There are 9 hidden switches. A switch that is on adds its own fixed numbers to the row, and there is some noise. The rows also spread widely along 11 directions, which tell nothing about the answers.
In the rows, zero is written as 128.
Some rows, each with its switches (1 for on, 0 for off) after it:
[129 138 143 136 161 204 128 111 112 125 106 139 145 152 108 134 142 107
 130 145 146 142 130 136 172 145 146 148 124  68 192 122] -> 0 0 1 0 0 0 0 1 0
[109 119 146 137 118 163 125  84 107 168 130 134  95 114 103  97 120 116
 147 136 156 123 149  84  86 156 120  93 144 126  67  94] -> 1 0 1 0 0 1 0 1 1
[137 104 127 112 104 134 151 144 111 129 144 117 103 109 101 100 139 103
 117 134 129 163 127 126 131  99 179 130 118 139 122 111] -> 0 1 0 0 0 0 0 0 1
[146 112 179 117  75 157 102 123 120 143 130 140 125 137 130 104 163 114
 141 132 131 153 113 106 109 112 130 104 130 104 176  91] -> 0 0 0 1 1 1 1 1 1
[ 84 139 142 149 106 178  96 119 160 176 174 126 106 108 131 142 153  90
 130 141 148 136 127 102 148 114 114  86 111 173  83 101] -> 1 1 1 0 0 1 0 0 1
[118 129 130 129 131 139  90 120 152  78 114  85 138 176 174 146 116 137
  79  98 155 137 136 146 135 151  94 117 102 129 196 124] -> 0 1 1 1 1 0 0 1 1
[121 132 158 129 107 134 118  91  97 165 108 131 127 120 125 114 115 162
 140 146 124 123 139 126 107 159  75 129 143  98 143  93] -> 1 1 1 1 0 0 1 1 0
[143 121 153 113 160 137 162 120  93 134 123 140 139 112 125  81 136 112
 122 133 105 153 120 140 157 111 127 154 145 104 158  94] -> 0 1 0 0 0 0 0 1 1
[149 165 115 152 117 152  71 105 132 130  94 122 124 125 117 160 124 165
 106 127 140 120 132 153 137 161 110 152 138  90 215 115] -> 0 1 1 0 1 0 0 1 1
[ 96 177 100 196 190 147  82  97 144 168 132 123 129 102 136 147  93 118
  96 121 141 114 144 143 173 158  79 125 159 131 145 109] -> 0 0 0 0 1 1 0 1 1
[102 112 159 127  64 163  88 120 105 133 116 120 111 144 128 138 110  92
 120  98 139 173 138 127 121 164 103 109 141  99 211  96] -> 0 0 1 0 0 0 0 0 1
[142 161 147 138 173 202 108  96 151 130 118 144 160 131 132 120 170 143
 141 173 140  99 116 114 138 126 108 151 111 107 138 131] -> 1 0 1 1 0 1 0 0 0
[142 129 106 107 105 135 146 171 119 110 138  91 124 109 155 140 131 110
 109 109 122 170 112 141 156  82 164 128  91 135 150 131] -> 1 0 1 1 0 0 0 1 0
[120 148 174 122 104 201 120 118 110 130  99 133 138 136 102 148 117 101
 134 130 141 141 135 133 124 179 144 110 141  66 192 132] -> 1 1 1 1 0 0 0 0 0
[133 117 128 128 169 173 115  93 135 102 128 154 133 159 141 104 153 123
 132 122 141 124 135 115 150 131  89 147 143  97 178  97] -> 0 0 1 0 1 1 0 1 0
[123  83 106 132 115 126 118 134 143  88 149  86 111 170 150 110 125 118
  86 111 153 163 137 122 136  94 139 124  85 155 145 112] -> 0 0 0 1 1 0 1 1 1
[164 157 121 106  84 121 109 130 137 156 120  91 117  61 148 117 142 156
 139 133 123 119 110 113  70 118 135 115 122 159 101 124] -> 0 0 1 0 1 0 0 0 1
[129 119 120 128  78 158 108 138 110 141 132 121 105 113 109 134 137 104
 121 122 129 171 125 134 144 115 148 138 125 121 184 102] -> 0 0 1 0 0 0 0 0 1
[144 123 153 128 103 150 113 133  99 124 110 127 119 136 104 120 140 122
 119 146 142 159 129 137 131 129 145 119 126  94 197 120] -> 0 0 1 0 0 1 1 0 1
[120 119 124 113 110 147 109  99 132 132 125 108 122 133 156 120 121 138
 133 112 138 131 133 112  94 136  97 134 133 129 136  93] -> 0 1 1 0 1 0 0 1 0
[132 161 124 149 118 184 122 120 114 211 119 130 120 106  71 159 156 145
 140 185 145 127 121 142 154 122 168 139 107 112 122 107] -> 0 1 1 1 1 0 0 1 0
[152 156 139 136 124 180 101 105 132 129 104 116 129 111 121 128 135 140
 131 142 144 121 127 113 114 140 143 133 126  93 153 136] -> 1 0 1 0 0 0 1 1 1
[110 140 134 122 111 169 116 117 138 123 124  88 118 112 137 131 104 109
 119 118 151 137 136 111  91 144 144 109 124 138 116 130] -> 1 1 1 0 0 0 0 0 1
[119 118 136 132 139 185 123 112 159 109 149 150 104 155 115 116 166  86
 125 113 162 123 146 103 173 155 134  85 125 116 131 118] -> 0 0 1 0 1 0 0 1 1

New rows, each followed by its switches (1 for on, 0 for off):
[128 114 140 112 158 136 178 139 107 121 139 155 113 126 111  97 145  79
 111 109 119 160 138 147 210 129 136 102 149 109 160 105] -> 0 1 1 0 1 0 0 1 1
[124 139 153 111 154 160 145 114 134 137 132 125 132 110 152  95 141  97
 137 114 132 129 126 109 138 140 115  97 144 126 115 111] -> 0 0 1 0 1 0 0 1 1
[121 147 143 142 162 152 112 118 134 139 130 140 146 115 150 114 136  96
 112 121 112 141 127 146 185 137  82 140 150 121 181 104] -> 0 0 0 0 1 0 0 0 1
[109 103 150 107 132 192 124 110 155 110 150  93 136 152 163  99 134  79
 121 108 150 152 120  91 106 104 152 123 114 141 121 105] -> 0 1 0 0 1 0 0 1 1
[129 102 114 137 104 143  93  97 100 147 109  87 118 147 129 117 112 156
 110 148 139 165 131 133  97 108 106 178 114 135 178  85] -> 0 0 1 0 1 0 1 0 1
[151 103 122  94  35 163 103 142 124  92 116  68 105 141 138 138 119 130
 131 105 166 161 125  96  46 111 201 107  92 103 162 141] -> 0 0 1 0 0 0 1 1 0
[105 130 146 148 111 157 105 106 109 164 110 125 126 149 107 140 114 126
 120 149 148 137 146 142 126 170 105 121 122 107 154 103] -> 0 0 0 1 1 0 0 0 0
[110 119 122 131  81 174  91 104 166 145 155  90 115 118 151 117 122 121
 141 127 152 119 132  70  60 117 125 110 111 162  74 113] -> 1 0 0 1 1 0 1 0 0
[132  76 127  94  51  81 133 131  97 126 139 109  92 129 145  98 124 147
 129 108 125 163 139 118  93 111 106 112 121 138 135  85] -> 0 1 1 0 0 0 1 1 0
[101  96 148 122 120 165 113 105 120 141 142  99 128 148 152 102 123 103
 121 121 137 166 127 112 128 104 106 140 122 130 154  83] -> 0 1 1 0 0 0 1 1 1
[133 147 115 147 118 153  90 122 152 130 127 108 129 128 142 141 124 138
 115 126 147 120 130 123 127 135 124 122 117 115 155 129] -> 0 0 0 1 1 0 1 1 0
[114 136 140 132 109 139  99 112 153 129 144 156 110 114 131 121 149 113
 124 110 130 115 144 121 160 168  76  98 148 127 150 105] -> 0 1 1 0 0 0 0 0 1
[185 124 134  97 168 149 147  94 116  83  88 145 142 144 128  84 156 167
 138 143 133 105 131 126 112 144 121 159 131  78 165 124] -> 0 0 1 0 1 0 0 1 0
[112 134 188 136 172 180 126 102  95 113  95 145 155 155 113 107 107  87
 110 128 132 151 137 148 147 174 111 132 168  59 224 113] -> 0 1 0 0 0 1 0 0 1
[123 113 135 143 115 166 101  94  98 144 107 131 114 160 102 126 121 139
 134 146 160 142 145 121 114 147 118 127 136  83 179  95] -> 0 0 1 0 1 1 1 1 0
[ 95 113 165 123 159 154 166 132  87 112 109  98 134 177 121 127 104  98
  97 148 166 165 151 153 141 152 145  83  85 117 127 143] -> 1 0 1 1 0 1 0 0 0
[131  72 126 117 128 154 142  99 104  96 125 100 120 145 135  59 100 115
 115 123 129 166 132  99  85  94 124 179 131 127 147  90] -> 1 0 0 1 0 0 1 0 1
[117 103 101 126 139 147 122 111 123 117 132  83 117 140 133 111 111 128
 100 131 145 158 131 130 119 101 132 171 106 154 139 102] -> 0 1 1 0 0 0 0 0 1
[118 121 168 125 129 197 134 122 143 108 135 133 131 146 122 101 136  67
 124 120 143 145 135 104 143 139 150  93 135 101 151 129] -> 1 0 0 1 1 0 1 0 1
[130  78 133 102 117 124 189 129  71  98 110  97 100 140  93  77  84 111
 106 123 135 178 148 128 104 128 168 126 132 110 138 117] -> 1 1 1 1 0 0 1 0 1
[ 97 142 170 150 108 162  87 107 109 181 133 133 132  99 145 115 105  86
 137 109 121 154 126 109 122 140  84 104 178 101 173  83] -> 0 0 0 0 0 1 1 1 1
[113 168 151 149 121 185  52  85 166 137 113 110 147 137 168 154 132 141
 120 131 148 110 130 119 112 169  61 125 120 134 164 119] -> 1 0 1 0 1 0 0 0 1
[140 146 157 124 105 149  65  98 179  96 139 157 129 130 168 116 164 139
 131 107 129 100 131 100 120 152  51  99 156 120 182 111] -> 1 1 1 0 1 1 1 0 1
[123 115 134 115 142 157  98 111 163  52 131  75 144 172 197 118 115 128
  91  99 153 141 130 117 114 118 104 135  99 133 173 133] -> 1 1 1 0 0 0 1 1 1
[121 143 162 135 121 112  85  85 118 194 126 136 152 103 182 109 152 177
 150 157 103 114 121 128 128 131   4 144 130 136 138  71] -> 0 0 1 0 0 0 1 1 0
[144 128 105 129 122 147 105 101 129 139 124 141 117 123 135 121 146 145
 134 125 127 125 130 123 140 125  95 162 136 114 164  92] -> 0 0 1 0 1 0 0 1 0
[102 142 121 142 129 151 101 135 172 151 164  83 131 106 161 131 128  99
 107 127 139 138 120 117 138  94 135 107 108 177 104 124] -> 0 1 0 0 1 0 1 0 1
[137 111 180 115 125 147 159 143 100 147 122 123 134 157 108 115 170 113
 112 170 142 162 121 153 165 114 165  98  70 126 129 115] -> 0 0 0 1 1 0 0 1 1
[146  83 129 136 166 123 162  77  77 105  94 143  97 172  74  72 120 170
 110 169 158 126 171 130 132 165 117 145 117  92 120 108] -> 1 0 1 0 0 0 1 1 1
[134 150 159 111 163 156 140 126 131 130 126 116 153 112 156 111 150 114
 123 132 125 133 113 137 157 121 124 121 120 119 140 125] -> 0 1 1 0 0 0 0 1 1
[161 101 111 113  93 144 101 106 102 104 100  82 119 145 141 107 117 163
 116 118 143 158 114 116  52  97 135 177 118 122 186  89] -> 0 0 1 1 1 1 0 1 1
